There are 5 ways to turn a row about zero (a turn may also mirror it). The second row of each pair is the first, turned, with some noise. The first 30 pairs use one turn. New pairs use 2 turns, one after the other, and a turn may come again.
Known pairs, each followed by its turns in order:
[  5  -8 -26 -44 -22]
[-28  22  26 -20  35] -> H

[ 7 30  3 22 36]
[  8   9 -43  16 -18] -> H

[ 10 -34 -16   1 -11]
[  7 -16  13 -29  18] -> H

[-11 -32  18  16  24]
[-10  12  24 -33 -20] -> J

[-22 -26 -17 -33 -32]
[ 20  31  14 -17 -40] -> M

[-16   9 -21 -11  11]
[  7   7  21 -19  -7] -> A

[-14 -21  13   3  16]
[ -6  -2  12  14 -21] -> E

[  3   7 -51   6  37]
[  4 -19 -54  21 -16] -> M

[-15  -2  -2   1  15]
[-10  -8  -8  -8 -12] -> H

[ 15   2   2  -4 -24]
[-13   2  23   5 -15] -> M

[ 27  -3   6   6 -30]
[-27   5  25  13  -7] -> M

[ 15  24 -24  -2 -34]
[-11 -12 -19  38  18] -> J

[-2 51 36 30 26]
[ 11   7 -54  -2 -50] -> A

[ 11 -18  62   9  25]
[ 39  -3 -54  27  15] -> A

[15 51 -4 14 24]
[ 45 -11   9 -33  14] -> E

[-18 -20 -12 -10  12]
[-17  19   5  -5 -19] -> E

[ -7   9  -6  -7 -15]
[-12  -9   8 -11  -3] -> A

[-13   4  -3 -33  10]
[ 17   0   5 -29  13] -> A

[ -3 -27 -25 -14 -20]
[-11 -10  36   2  24] -> A

[ 22  -4  -4  -3 -41]
[-19 -10 -26  11  31] -> E

[-40  34   2  17  -1]
[  9  46 -28  13  -2] -> J

[  3   8 -11   8  -8]
[-14  -3  -7   1 -10] -> M

[ 17 -12   1   1 -41]
[-10 -19  15  34  -4] -> J

[-29 -69 -20 -23  -1]
[-15 -33  -4 -27 -73] -> J

[-23  32   6   6   1]
[39 16 -5  2 -3] -> E

[ -2  -2 -34   3 -20]
[-15  11 -29 -17   4] -> E

[ 24  26 -33 -12  12]
[ -3 -35 -13  18 -25] -> M

[-28  -1 -13   3  16]
[  2  16 -20 -15 -16] -> J

[ 26  27 -20  15 -30]
[18  7 -8 24 45] -> H

[  5  -5 -34  43 -27]
[ 16 -40 -14   7  43] -> H

New pairs, each followed by its turns in order:
[  3 -14 -11 -25 -18]
[-25   0  24  -4  -3] -> M M

[-47 -28  30  17  27]
[ 13  59 -11 -30  -2] -> M A

[ -4 -18  10   1  -8]
[ -7 -20 -14   2   4] -> J A

[ -3  25 -26   2   2]
[  0  -2 -35  -4  -2] -> H M

[-17  15 -16   2  -9]
[ -8  -8  18 -16  10] -> M A

[ 10  13   9 -27  -8]
[-17 -26   6 -11  -2] -> J E

[-10  11 -16   5 -35]
[ -4 -18 -31   6 -20] -> E M

[  2 -19  -8  14  -3]
[18  6  5 15 -3] -> H M

[  2 -43   0  -1  14]
[-19  27 -18   4 -25] -> M A

[ 27  -7 -18 -20  10]
[-31  21   2  15   8] -> M M

[-47  -2  -8  13 -43]
[ -3 -14 -34  22  49] -> E H

[-9  8 22 -8 -3]
[ 0 -5 15  8 24] -> J J

[-25  11  10 -17  13]
[ 16  15 -25  16  -7] -> H E

[-66  -7  -8 -42  17]
[  1  14 -32  -1  70] -> A A

[ 16  -4   3 -35  17]
[23  8 11 30 -8] -> J M

[-35 -13  17  -9  14]
[  7 -22   1  34  16] -> J J

[ -8  63 -22  -9  -9]
[-50  34 -11  27  -4] -> M E

[ 14 -10   7 -10  10]
[  1 -17 -10   6   4] -> A M

[  7 -30  20 -22 -17]
[ 30 -21   6  18  22] -> M E

[12 28  8 -8 -4]
[  5  -1 -22  23   3] -> H H

[ 23   5 -29  -7  21]
[26  9 26 -8 12] -> J A

[ 35 -10   2  26 -41]
[ 12  51  -6  13 -17] -> M J

[ 5  5 -6 12 -7]
[-5 -9 -8  7 -9] -> J H

[12 11 27  0 23]
[ -2   1  20 -33  -4] -> M J

[  8 -11 -19  26  20]
[-13   0 -36   6  -2] -> M M

[-14  10 -17  12 -17]
[ -6 -17  17 -21  -1] -> M A

[ -8 -28  36 -17 -16]
[  6 -13   8  50  20] -> H E

[ 19  -6   1  -6 -30]
[-16  12 -15 -26  -8] -> E J

[ 18  19 -11  -8 -25]
[ -3  30  14 -21   2] -> M M

[ 16  -6 -34   1  -5]
[23 29  0  5  1] -> A J

[-18   4 -35  41  37]
[-35 -19  10 -29  45] -> E A

[-48   4   3  11   0]
[ -4  47  -5 -14  13] -> H M

[-47 -22 -24  10  29]
[ 14 -21 -41  40 -12] -> J J

[20 -6  4 40 -8]
[ 24  11  -1  -6 -34] -> M E

[55  4 -8 11 20]
[ 49  13 -17 -26  -2] -> A E

[ 31 -13 -38   6 -51]
[ 18  12 -18 -49  41] -> A M

[ -6  -8 -21 -21  21]
[-25 -21   6  12  13] -> M J

[ 16  22 -12   5 -23]
[ 17 -18  14 -20 -17] -> H E

[ 7 18  0 21 -6]
[-14 -24   2 -15   6] -> E J

[ 34  23   1  31 -21]
[-21 -39  12  11 -27] -> M H

[-14 -19  13  31  12]
[ 14 -21  29   5  24] -> E H

[-41  -9  14 -38 -18]
[ 0 48 -9 19 31] -> E J

[ 17 -12  -4  -6 -40]
[-23  21  31   2 -23] -> J J

[-21  -5  35   0 -14]
[13 11 35  7 12] -> M E

[-26  25   1  18   6]
[-32   9   2 -25   1] -> M H

[-31   3  -3  28  -7]
[ 10  -3 -41  -7   0] -> M J

[ 11 -19   6   8  -6]
[ 11 -18 -11   6   3] -> J A

